There are 9 hidden switches. A switch that is on adds its own fixed numbers to the row, and there is some noise. The rows also spread widely along 13 directions, which tell nothing about the answers.
In the rows, 128 means zero.
Some rows, each with its switches (1 for on, 0 for off) after it:
[ 99 158 158 152 114 124  86  94 142 110 148 105 136 125 111 129 101 135
 160 176 110 172 130 117 188]
0 0 0 1 1 0 0 0 1
[149 105 189 122  77 141 128  77 165 105 111 107 145  85 125 112  89  79
 113 131 175 162 117 100 123]
0 0 0 1 0 0 1 0 1
[137 145 185 149 130 119 112  54 158 151 141 110 107 113 153 122  69 143
 124 117 164 165 132 145 149]
0 0 1 1 0 0 0 1 1
[138  91 164 115 122 129  92  94 156  82 103 142 146  96 139 143  93  75
 182 148  60 115 135 141 182]
1 0 1 1 1 0 1 0 1
[132 126 153 155 140 130  91  83 148 137 142 108 120 129 119 146  96 107
 131 152  95 156 138  97 154]
1 0 0 0 1 1 0 0 0
[103 144 156 156  84 125 113  82 144 100 135 119 151  97 133 119 112 145
 190 154 111 126 120 119 150]
1 0 1 1 0 0 0 1 0
[189 115 192  77  81 125  90  91 117 169 140 136  62 111 178 167 100  91
 171  85 129 100 128 200 140]
1 1 1 0 0 0 1 1 1
[121 128 143 119  78 135 110  75 127 155 114 146 107 129 133 124 132 107
 171 108 162 155  76 155 130]
1 0 0 0 0 1 0 0 1
[124  86 101 109 142  97 141  81 120 151 148  98 112 166 181 136  84 175
 167 118 126  85 126 178  87]
0 0 1 1 0 0 0 0 1
[170  92 199 121 108 135 145 152 129 154 157  96 117 123 130 157 132 163
 126 110 104  85 146 186 124]
0 0 0 1 1 0 0 0 1
[130  69 108 138 125 114 150  69 145 134 169  98 130 152 129 152 120 122
 138 141 155 106 114 129 121]
0 0 1 0 0 0 0 0 1
[129 130 116 152 134 145 120  45 176 161 166 170 143 142 139 137 139 100
 186 124 128 114  79 105 138]
0 0 0 1 1 1 1 0 1
[150  63 114 157 158 130 142  63 168 142 139 128 113 137 136 177 123 104
 157 150  79  92 114 105 127]
1 1 0 0 1 1 0 0 1
[156 113 158 127 111 136 126  98 133 137 139 123 118 122 137 139 119 144
 146 129 104  99 132 139 115]
0 0 1 1 0 0 0 0 1
[135  89 111 120 148 104 117  66 139 125 117 131 103 141 172 152  66  51
 195 127  93 103 139 104 121]
0 0 1 0 1 0 0 1 0
[131 148 177 164  90 155 152  99 163 139 145 124 187 106 142 105 131 180
 137 135 150 134 104 113 126]
1 0 0 1 1 0 0 1 0
[126  91 136 131 117 141 125  95 153 122 126 121 162 132 132 132 114 121
 143 142 119 128 106 121 127]
1 0 0 1 1 0 0 0 1
[146 174 157 120  79 164 127  83 151 147 119 179 139 120 152 125 149 150
 175 172 142 159  91 111 178]
0 0 1 1 1 0 1 1 1
[ 85  95 118 134 101 131 126  47 142  88  74 133 125 105 139 110 121 156
 170 125 127 131  90 162 116]
0 1 1 1 1 0 0 0 1
[175 141 174 106 126 132 102  72 146 130 132 139 107 104 184 133  74 113
 168 118  94  99 149 131 124]
0 0 1 0 1 0 1 1 1
[161 162 198 144 125 156 144 128 160 171 142 186 178 112 153 117 148 156
 189 108  77  91 112 155 160]
0 0 1 1 1 1 0 0 1
[118 181 152  95  61 128 112  84 126 130 177 114 175 142 171 102 120 201
 148 147 201 146  99 193 173]
0 1 1 1 0 0 0 0 1
[156 125 178 128 110 143 149  85 159 143  97 154 152 107 173 123 108 147
 149 133 139 142 104 146 154]
1 1 1 1 0 0 0 1 1
[191 118 177 133  88 144 163 103 129 156 120 139  78 104 138 163 140 110
 160 137 121  99 136 102 120]
0 0 1 0 0 0 0 1 0
[173 136 205 148 145 142 138 145 159 199 174 123 149 138 140 144 113 148
 130 127  97 122 136 130 146]
0 0 0 1 1 1 0 0 1
[120 169 184 143 102 142  72  95 145 105 157 142 166 103 105 110 128 126
 146 145 105 151 128 144 197]
0 0 1 0 0 0 1 0 1
[108 141 134 106 138 117 122 149 109 143 120 136 160 167 174 114 114 186
 179 133  81 124 126 196 155]
0 0 0 1 1 0 0 1 0
[140 110 155  87  87 150  77  71 126 117  95 160 113 104 156 114 123 134
 156  80 107 101 101 196 103]
1 0 1 1 0 0 1 1 1

New rows. What belongs after each?
[121 123 166 145  68 139 121  86 162 103 152 128 147  92 107 138 139  85
 194 148 132 122 101 110 164]
0 0 0 1 1 0 1 0 1
[181  91 159 119 151 147 135 153 140 146 142 118 149 164 118 170 130 114
  91 187  86 139 157 106 181]
0 0 0 1 1 0 0 0 0
[145 112 163 111  94 121 128  91 147 114 139  79 147 114 170 131  63 149
 145 160 136 123 142 120 125]
1 0 1 1 1 0 0 0 1
[168  95 187 127  90 135 146 138 133 139 144 117 109 106 118 176 155 126
 150 156  93 104 144 148 177]
0 1 1 0 1 0 1 0 0
[158 103 143 136 110 151 115  61 154 109 145 119 130 114 121 136 119 129
 113 142 123 103 131  98 104]
0 0 1 1 0 0 0 0 1
[131 138 146 100  72 143 113  96 136 143 108 176 135 120 157 128 137 107
 211 137 119 127  82 144 149]
0 1 1 1 0 0 1 1 1
[140 123 164 147  96 131 123  95 146 129 174 111 167 115 130 138 120 120
 146 139 132 110 125 125 151]
1 1 1 0 0 0 0 0 0
[ 99 102 127 137 130 107 121 113 108 116 127  89 122 147 117 127 119 165
 128 136 112 138 137 169 128]
0 0 0 0 0 0 0 0 0
[ 96  80 131 108  70 125  99  76 137  95 130 110 131 132  99 129 137 104
 144 127 165 146  88 174 149]
0 0 0 1 0 1 0 0 1
[116  89 126 115 142 114 137  91 142 115  99 135 180 138 176 102  84 122
 169 104 115 112 104 170 114]
1 0 0 1 0 0 0 0 1
[149 100 170 118 102 138 118  93 150 160 148 114 133 128 140 136 107 126
 124 115 145 134 113 151 133]
1 0 1 0 1 1 0 0 1
[171 158 212 123  99 142  91 114 146 163 171 138 143 107 154 140 112 142
 159 116  95 102 133 171 166]
1 1 1 1 0 1 0 0 1
[115 145 146 159 106 147  79  69 148 113 152 141 156 115 102 116 129  97
 156 125 116 137 103 109 143]
1 0 0 0 0 0 0 0 1
[132 127 184 116 110 126 136 116 158 136  84 144 170 107 153  98  86  99
 170 129 122 164 106 132 148]
0 0 0 1 0 1 1 0 1
[159 175 175 124 113 116 103  97 122 108 183  89 130 118 163 132  87 192
 149 165  95  95 178 147 154]
0 0 1 0 0 0 0 0 1
[150 131 152  92 142 117 123  90 138 114 114 118 153 140 199 125  63 147
 139 150 124 137 143 167 166]
0 1 0 1 1 0 0 0 1
[149 114 144 129 119 123 119  48 153 141 181 101 125 133 167 129  86 158
 131 104 159  88 129 146  86]
0 0 1 1 0 0 0 1 1
[159 135 168 110  86 151 113 113 131 144 124 141 144 116 148 126 118 133
 159 133 113 117 115 132 124]
1 0 1 1 0 0 0 0 1
[130 150 173 127  82 133 111  97 115 145 133 112 105 114 141 122 123 188
 138 118 136 128 128 170 120]
0 1 1 1 0 0 0 0 0
[164  93 145 115 118 128 159 133 137 161 164 125 148 151 152 153 124  98
 176 125 117  79 121 130 120]
0 0 0 0 1 0 0 0 1
[184 142 149  97 115 142  92  58 147 121 168 124 131 138 165 135  92 110
 110 152 145 121 139 104 131]
0 0 0 0 0 0 1 1 1
[143 159 177 118 101 120 124 107 128 144 109 114 112 115 175 133  74 143
 185 156 126 157 130 136 161]
1 0 0 1 1 0 0 0 1
[114 112 115 109 116 129 107  90 143 120 137 134 178 150 158 122 100 104
 179 136 124 125  97 136 141]
1 0 0 1 1 0 0 0 1
[118 125 129 127  95 144 121  65 140 102  87 154 133 111 143 121 130 124
 166 145 121 134 104 121 143]
0 1 1 1 1 0 0 0 0
[109 125 124 139 126 127 103  91 132 164 148 121 118 153 125 129 123 154
 150 132 121 145 101 142 118]
0 0 0 1 0 0 1 0 1
[127 102 130 106 112 115 127  90 138 116 139 100 153 148 155 123  91 109
 140 134 146 128 126 133 126]
0 0 0 0 1 1 0 0 0
[ 47 117 110 148 141 122  62  75 163  83 134 125 205 138 117  85  86 101
 162 129  88 158 103 117 134]
0 0 0 1 1 0 1 1 0
[176 127 181 114 130 124 119 117 127 157 184  95 125 142 154 150  95 144
 107 121 126 106 170 162 152]
0 0 1 0 1 0 0 0 0
[144 139 141 127 124 164 103  57 149 140 123 192 142 131 133 119 144  86
 149 103 135 135  94 133 160]
0 0 1 0 1 0 0 0 1
[145 155 180 146  86 166 101  92 151 151 127 163 113 106 110 139 144 111
 163 147 115 157 105  99 166]
0 0 1 1 1 0 0 1 1
[133 170 163 144 121 133  93  75 138 106 130 132 128 118 133 121 103 135
 147 163 111 158 138 115 169]
0 0 0 0 0 0 0 1 1
[119  83 170 127  94 128 129 120 146 138 136  89 140 116 124 133 107 145
 138 127 119 123 121 151 111]
0 1 1 1 1 0 0 0 1
[126 110 122 120  82 132 128  84 136  78 137 100 163 122 130 117 110 119
 154 164 133 107 121  87  93]
0 0 0 0 0 0 0 0 1
[189 182 202 124  94 169  99 129 116 156 132 139  88 118 116 152 141 148
 116 170  99 160 151 110 173]
0 0 0 0 1 0 0 0 1
[126  98 188 111  90 101 102 117 137 108 167  63 126 122 121 148  83 101
 143 136 136 136 146 172 171]
0 0 0 0 1 1 0 0 1
[153 114 180 121  71 166 114  89 161 121 123 161 164 103 127 138 146  85
 136 133 145 139  97 125 177]
1 1 1 1 1 0 0 1 0
[161 113 182 111 128 127 140 145 146 147 149 113 195 144 148 112  87 100
 114 127 140 138 135 130 139]
0 0 0 0 0 0 0 0 1
[144  97 158 180 153 134 151  86 166 145 149 128 152 116 132 136 119 136
 145 118  97  98 120 118 111]
1 0 0 0 0 0 0 1 1
[148 130 175 145  97 155 118 123 131 150 136 140 108 116 111 146 152 128
 160 129  91 117 120 123 126]
0 0 0 0 1 0 0 1 1
[125 120 134 127  97 129 120  85 146 121 189 121 187 144 138 129 132 127
 151 139 153 104 110 146 158]
0 1 1 1 0 0 0 0 0
[138 137 134 129 145 131 100  82 144 120 122 138 125 135 159 136  85 118
 176 157  72 122 135 100 134]
0 0 0 1 1 0 0 1 1
[163 128 159 135 124 142 156  90 155 154 136 138 144 126 175 138 113 155
 149 140 119 105 129 116 129]
0 1 1 1 1 0 0 1 0
[137 108 148  94  76 127  97  77 123 142 124 137 105 122 142 132 114  65
 154  94 160 135 105 156 129]
0 1 1 0 0 0 1 0 0
[130 126 173 123 115 124  98  83 153  61 151 123 191  98 140 106  97 125
 154 121 102  89 144 170 161]
0 0 1 1 0 0 0 0 1
[127 127 154 134 114 140 103  78 148 132 151 141 140 128 135 125 122 126
 153 109 124 121 112 154 145]
0 0 1 0 1 0 0 1 1
[117 139 139 164 147 131 148 126 127 135 115 143 154 128 138 115 133 163
 186 130  54  98 130 123 115]
0 0 0 0 1 0 0 0 0
[140 110 155 149 151 123 145  51 173 161 106 139 103 124 146 141  96 116
 134 147 146 183 112 122 178]
0 0 1 0 1 1 1 0 1
[166 118 160  84  79 144 103  92 145 104 165  88 155 119 159 124  87 155
 111 157 136 106 145 117 102]
0 0 1 1 1 0 1 0 1
[104  90 151 118 116 109 138 103 131 141 109  91 145 130 155 100  82 170
 121 101 147 141 113 186  90]
0 1 1 0 0 0 0 0 1
